All rows are made from the same 13 directions, up to rounding. Whole rows:
[[  7 -12 -32  -7  -8  32 -34 -20  26 -22   5  11  -3 -33  10 -21  -2 -23
   23 -29 -16  -6  22 -53 -36]
 [-13   1 -33  24  16  25   0   1  43  -1  16  12 -19  -1   4  45  -8  44
   24   5  25 -23  -4   3   8]
 [  0  21 -43  20 -25   2 -34  -2   6   4 -14  16  -5 -36  31   0   8  -9
   -2  -9 -43   6  -9 -33  -8]
 [ 47  -6  27 -15   4  46 -17  13  27 -14 -39  30 -82 -10 -31   2  12  -4
   -1   7  36   9  -1   5   9]
 [-23 -23   4  23 -36  10 -14   7  -3 -25  25  -1  37   4 -23 -22   0  22
    7 -10   7   1  -6 -16 -27]
 [ 36   4  34  23   6  15 -18   3 -38  -3   2  19  18  16 -13  11  17  31
   -2 -10  17 -35   0  72  65]
 [ -3  14   4  19 -36   7   2  -3 -10 -13 -61   1 -24   0 -18   2  -5  11
   23  -4  19  27 -49  -3 -16]
 [ 16 -16  10  -1  32 -22  25  30  -8 -24 -31  -6 -64   7 -24   5 -15 -40
   -6  29  19  11   6   0 -25]
 [-10  26  11   6 -35  -8  -1 -12 -51 -21 -61  15  20 -36 -11 -29   7  -8
   26 -21   0  -4 -23   6  16]
 [ 31 -36  15  43 -21   8  -7  -4 -57 -23   5 -15  27  36 -15   0  -7  11
   26 -34   7 -14 -19  15 -14]
 [-37  24 -32  20 -11  26 -28   2  22  -7  -8  28  20 -24 -13  -7  17   7
    0   4   5   1  -1   3 -16]
 [ 11 -21  -1   7   8 -24 -20  38 -12   2  38 -11  -8  51   6   6  -5 -15
  -29  17 -45  -3  -5  47  -3]
 [ -3  -9   2  17  -5 -33 -10   6  34 -20  14 -19 -12   3  10  13 -25  29
  -10  25  -5  18 -14 -15   5]
 [  6  15  34   7 -47 -20  10  -1  -6  19  10 -18  14   3  23  -6   0  39
  -17  -6 -11  14 -18 -23  26]
 [  9 -14  -8  25  22 -41   0   0  -1 -11  13 -35   9  11  11  -3 -17 -28
  -29  20 -14  29  13 -32 -41]]

Rows cut short, each followed by the rest of it:
[  0 -36   4 -12   3   6  17  21 -15  -4  17  27 -17 -23 -19  12   7  15
  14   4  15]
[-32   7   0  32]
[-19  13   6   9  -9   9  42   9  -2 -19 -38  -6 -33   4 -19   5 -16   5
  39  -8  42]
[ -7 -12 -12 -27]
[-10   9  37 -12   6 -39   6   2 -16   9  25 -29  47  35   1 -24  -1  -6
 -40  15 -15]
[15  9 35 10]
[-19   4  20 -47   5 -12  14 -34  43   7   8 -33  20   6   5 -27 -14  -9
 -11   5   8]
[ 39  10 -35 -25]
[ 28  -1  -2 -27  -8  -1   2  -8 -46  14 -38   8 -18 -15  12 -12  10 -45
  10 -21 -31]
[  2 -10  -4   6]
[ 42 -36  45 -34  15  31  25  10  19  10   5   2 -59  15 -29   6   5   2
  -9   8  47]
[ 11  13 -13   0]
[ -8 -28   5 -11  -1  24  -7  14  11  22  44  17  18   7 -21   1  24  17
 -24  12   8]
[1 8 9 6]
[-11   6  38  35  18 -10  13   7 -14 -27 -10   9  31 -19 -47 -10  11  24
 -22  29  65]
[ 0 20 17 20]
[ 13   4  -3  37  24 -36 -28  -7   0 -28  15  -9  32 -26  13 -10  -5  -7
 -31  16 -11]
[  1  34 -16   7]
[ 14  34  38  38   1 -26  11  34   0  -1  20  -4  -9  -4  11   1   7  27
 -45  22  11]
[-15  32   3  35]
[ 23  -8  26  -1  24 -33  48  -6 -48  27 -34   7  -3 -48 -11  13  20  -8
 -28  29  34]
[ 19   7 -28  39]
[ 11  31 -15  19  -7  44 -41 -22  41 -38  -9   4 -10   3  15  -5 -16  14
  42 -40   5]
[-29  11   4 -13]
[  6  13  16  35  15 -30 -12 -17   4 -16 -33 -13  15   2 -15  13  -8  23
 -21  34  28]
[ 36 -24  23  18]
[ -5  -9 -24  54   7  -5 -30  30   5 -30  30  -2   6  20  -4   6  -8   2
 -10  10 -13]
[-14  10  15 -28]
[ 28  13  11 -57  28  -4 -12 -26  -4  10 -13 -18  -5  24  21 -27  -6 -63
  -4 -18 -36]
[ 7 18 25 -6]
[-55 -21  -4 -32 -34 -27  20  21  12 -13 -18   6 -19 -23 -25 -14 -11   2
  10  28  -4]
[ 29 -38 -26 -15]
[ -1   5 -17  -6  54  33   7   0  16  38  13   5  -1  42 -14  29  18 -15
 -18  15  23]
[  3  13  50 -15]
[-27   7 -54  65 -44  10 -37   9 -44  -2   4  11  52  20  10  14   7  19
  26 -28 -42]
[-20 -45  34 -16]
[-16  27  -7  -1  35 -25  37  12 -26 -12  11 -24   2  37  23   5 -26 -26
  29 -19 -14]
[-55  29  43  -3]
[ 21 -14 -11  22  16   5   4  14  -9   6  12  -1 -19  12   4  21   1  -6
  -5   1   1]
[-10   9  -2 -10]
[ 19   8  42 -59 -23  46 -15 -36  20  -2 -13   0   4   2  -8 -50   8 -15
  14 -40  10]
[ 11  12 -11  -8]
[-10 -21 -10  -4 -42  12   4 -15 -15 -10  21  -9  24   5  16  -7 -15  19
  51 -48 -18]
[-27 -14 -25 -10]
[-17 -37   2 -12  19 -11  17  -1 -24 -14 -12  14  14 -23 -40  -2   4  -9
   7  20  28]
[ 5 -4  3  4]
[ 53  60  28  64 -15  19  18  38 -38  35   1  -4 -29  27  32  12  26   5
 -35 -23   1]
[-29  31   5   7]
[-21  -2  34 -25 -39  -8  18  10  -5  36  13 -21  23  33 -12 -29  14  -2
 -40  11  -7]
[ 50 -20 -11 -28]
[-11 -36 -39   3 -18  34 -22 -23  49  16  -6  17 -10 -18 -14  35   5  40
  12  15  18]
[ 44 -50 -37 -15]
[-16 -17 -18 -14   9 -25 -14 -21  18 -30 -25  16   1 -60  -8   0 -12   5
  13  22   4]
[ 13 -11 -26  22]
[ 29 -38  26 -50  13 -16   6 -19 -11  11  27 -26  13  14   9 -26  -5 -37
 -16  -9 -21]
[ 17  21 -22  -9]
[  5  20   5  11   5   2  42  11 -13   9 -42  -2 -42  -3  -7  13   0 -12
   7   4  31]
[  5  -4 -15 -16]
[  7 -32   6 -23 -27  37   9  -1 -11  14   9  24 -14   3 -10  22   7  41
  42 -25  11]
[-29 -30  16  39]
[ 24 -37  10  10 -22   9 -19  23  -5 -24 -26  32 -49 -29 -32  10   6  19
   4  18  15]
[  9 -31  -7  23]
[ -3 -30 -11   9  27  19  28  11   2   3  30 -21  -7  54 -15  21 -12  -7
  17  -6  24]
[-11   8  10 -48]
[-14 -32 -36  -9 -16  45  -5 -27  21  41  20  -3  23  30  -4  27   8  22
  19 -15   3]
[ 27 -40 -12 -35]
[-39  16  20 -30 -26   3  12  25  19 -31   3   4 -19  12 -12 -24 -17  12
  31 -10   1]
[-31  -1  24   4]
[-11  -2  13 -21  28  -2  11 -16  29   5  26  -2  21 -11  -3   0   0  15
 -11  13  24]
[-3 28 -5 19]
[-30  19 -11 -10   8   9   6  22 -15  31 -15  27   5   2 -22   4  30 -14
 -22  23   1]
[  6 -10  46   7]
[  7  39  46 -19 -17 -28  13  28 -10  -5 -14  -6 -30   7  12 -25  -4  -7
 -18   4 -18]
[-10   8  24  33]
[-36  43 -42  62  16 -15   5  14  11  -7   5 -11  16  11  18  23 -11  10
   0  10  -1]
[-15   8   9 -27]
[ 30 -19 -15 -14  31 -12  17  -5  -5   6 -20  -1 -49 -13  13  30 -12 -21
  13   7  -3]
[ -2  -3 -15  10]
[-31   1 -23 -10  -5 -20  -9  30  40   6 -15   0 -42  14  -8  11  -7  -9
 -25  48 -21]
[ 46 -37   8 -26]
[  2 -15 -19   6  27   9  -6  -9   1  -3 -45  11 -27  26 -29  50 -10  18
  28  23  28]
[ 13 -59  69  20]
[ 34 -23  -5  25 -25  -3   3  45  -5  26  46   1 -44   9  31  27   6  18
 -24   1 -34]
[-14   3 -34   7]
[ 38 -30  24  16 -15  26  27  17  18  36  22  -9 -47  26  -6  37   8  42
 -19  10  37]
[ 22 -13 -37  -6]
[ 30 -10  39   1  17  -5   3 -24 -49 -19 -11   0  35  -4 -15 -10   2   5
  14 -18  25]
[-25  12  35  45]
[-35 -17   8 -35  44 -36   4  28  61 -33  41 -22 -18  20 -16 -22 -27 -30
 -31  48  -2]
[ 14  39   2 -36]
[ -8  40  21 -17  22 -18  30  23  13  18   2  -1 -22  -5  10  -7   8 -14
 -34  23   5]
[-5 35  5 15]
[ -3  15  -9  12  15  12 -33  14  24  -2   7 -13   0  54 -10 -11   2 -31
 -31  13 -15]
[ 26   3  39 -52]
[  7  17 -37   3  30 -28 -16 -17   0 -13  -5 -14   1  -4  41   6 -23 -34
  13  -9 -43]
[-16  13   4  -3]
[-21  -1 -16 -16  25 -26  26 -14 -23   9  -9   7  23 -34   4   8   1 -10
   9   9   1]
[-12   7  -2  25]
[  9 -14  48 -39   1  -1  19  -6  -3  21  44 -13  31  10  -2 -28  11   1
 -27  -6   7]
[  0  34 -10  14]
[ 31  20  31   5  27   4   9 -17 -32 -19 -28 -21   6  30  -8 -18  -8 -33
  11 -24  22]
[-12  22  34 -12]
[  2   9   0  -3 -23   6  78   0 -50  53 -19  -3 -16 -16  20  25  11   8
  27 -27  17]
[-15 -10 -47   5]
[ -6  -3   8 -64  40  -5   9 -25  31 -10 -31  -9 -26  10 -14  -4 -20 -30
  17  14  14]
[18 -5 27  0]
[ 42   7 -55  -7  39  12 -35 -14   6  12 -16   3 -41   7  42  23  -6 -58
  10 -16 -53]
[ -8   7   9 -17]
[ 22 -16   8   7 -45  52 -40 -13 -20 -17 -15   0  12  37 -20 -29   6 -10
  28 -48  -6]
[  9 -27  13 -43]
[-11  50  10  30  30  14   0   6  50 -23  26  -6   0  17   9  10 -13  35
   3  -1  34]
[-44  45  31  14]
[ -3  23   6 -17 -12 -32  10   3  -1  41 -22 -12 -15  16  20  15   2   3
 -29  26 -27]
[ 39 -41  19  22]
[ 17  38  19   0  47  -6   3  -3 -11  16  -5  -7  11  25   4  -1  11 -25
 -31   9   7]
[-7 31 55 17]
[-20  17 -17  13  14 -31  -4 -12  15 -14  19 -16  32 -20  25 -10 -13  -6
  -9   5 -16]
[ -4  28 -27  -8]
[  3  18 -12  18 -33  46 -53  23  33 -24  -7  27 -37  15  -6  -2   3  17
  15 -13 -13]
[-14 -18  31  -7]
[ 63 -32   2   5  17  20 -22  -2   0  -1  26   2 -27   2  15  11   2 -10
  -5 -17 -10]
[-15  26 -18   5]
[ 14 -17  -1  37   1  -9  15   8  -2  11   3 -20 -15  36  -2  40 -11  29
  -4  15  17]
[ 17 -31   4  -8]
[-13  -6  13  42 -33 -25 -12 -17 -43 -24  18  -6  83 -20   0 -20   0  35
   5 -18  -2]
[-13  -3  -9  22]
[ -9   6  19  10  17 -19 -13  17  -3 -37  -9  23   9 -43 -29 -26  10  -8
 -26  30  19]
[-5 31  6 20]
[-23 -16 -22   5  41 -15 -22  -4  43  -6  44   1  37 -22  -7  -5   5  -7
 -43  39   3]
[ 19  39 -22 -17]
[ 25  31  22  36  38 -45   0   5  23 -19   4 -12 -14 -25  22  15 -13  20
 -38  35  16]
[-6 37 -7 44]
[-14  11   4 -19 -25  23 -32 -36  43  49  29 -19  55  44  10  -5  14  29
 -32   0 -15]
[ 54 -31  14 -11]
[-44 -15 -21 -24   9 -35  43 -19 -49  31   3 -13  61  -5   2  -1   2 -22
   9   0 -14]
[  6 -11  -3  -6]
[-22  -7  10 -23 -10  21  12  -5  23  -2  29 -19  19  21 -10 -34  -3 -15
   2 -17   9]
[  9  24 -31 -55]
[-69  22 -32 -32   8 -52   8   8  42 -17  19  -4   2  -8  31  17 -38  26
  28  22 -38]
[-30 -15  33  42]
[-44  53  -8  44   2 -32  15   4  32   3 -20 -21  12   6   4  16 -10  28
 -26  39  22]
[ 34 -17   0 -15]
[-30  26  25   8  18  -6  22   2  13 -19  -6 -10  26 -15 -30 -39   6 -21
 -28  19  46]
[ 18  45 -26 -41]
[-13  20   2  -4  40   7   0 -12  45  23 -17   3   1   2 -23  14  15   3
 -42  47  41]
[47  1 16 -5]
[ 17  22 -11   8 -10 -12   0  -2 -69  10 -23   8  21 -28  25 -25  18 -50
  -1 -31 -41]
[-19  18 -12   0]
[ 15  40  19 -43  -4 -27 -43 -54  15   5 -13 -29  42  11  44 -36 -12 -21
 -16 -16 -54]
[28 -5 24 25]
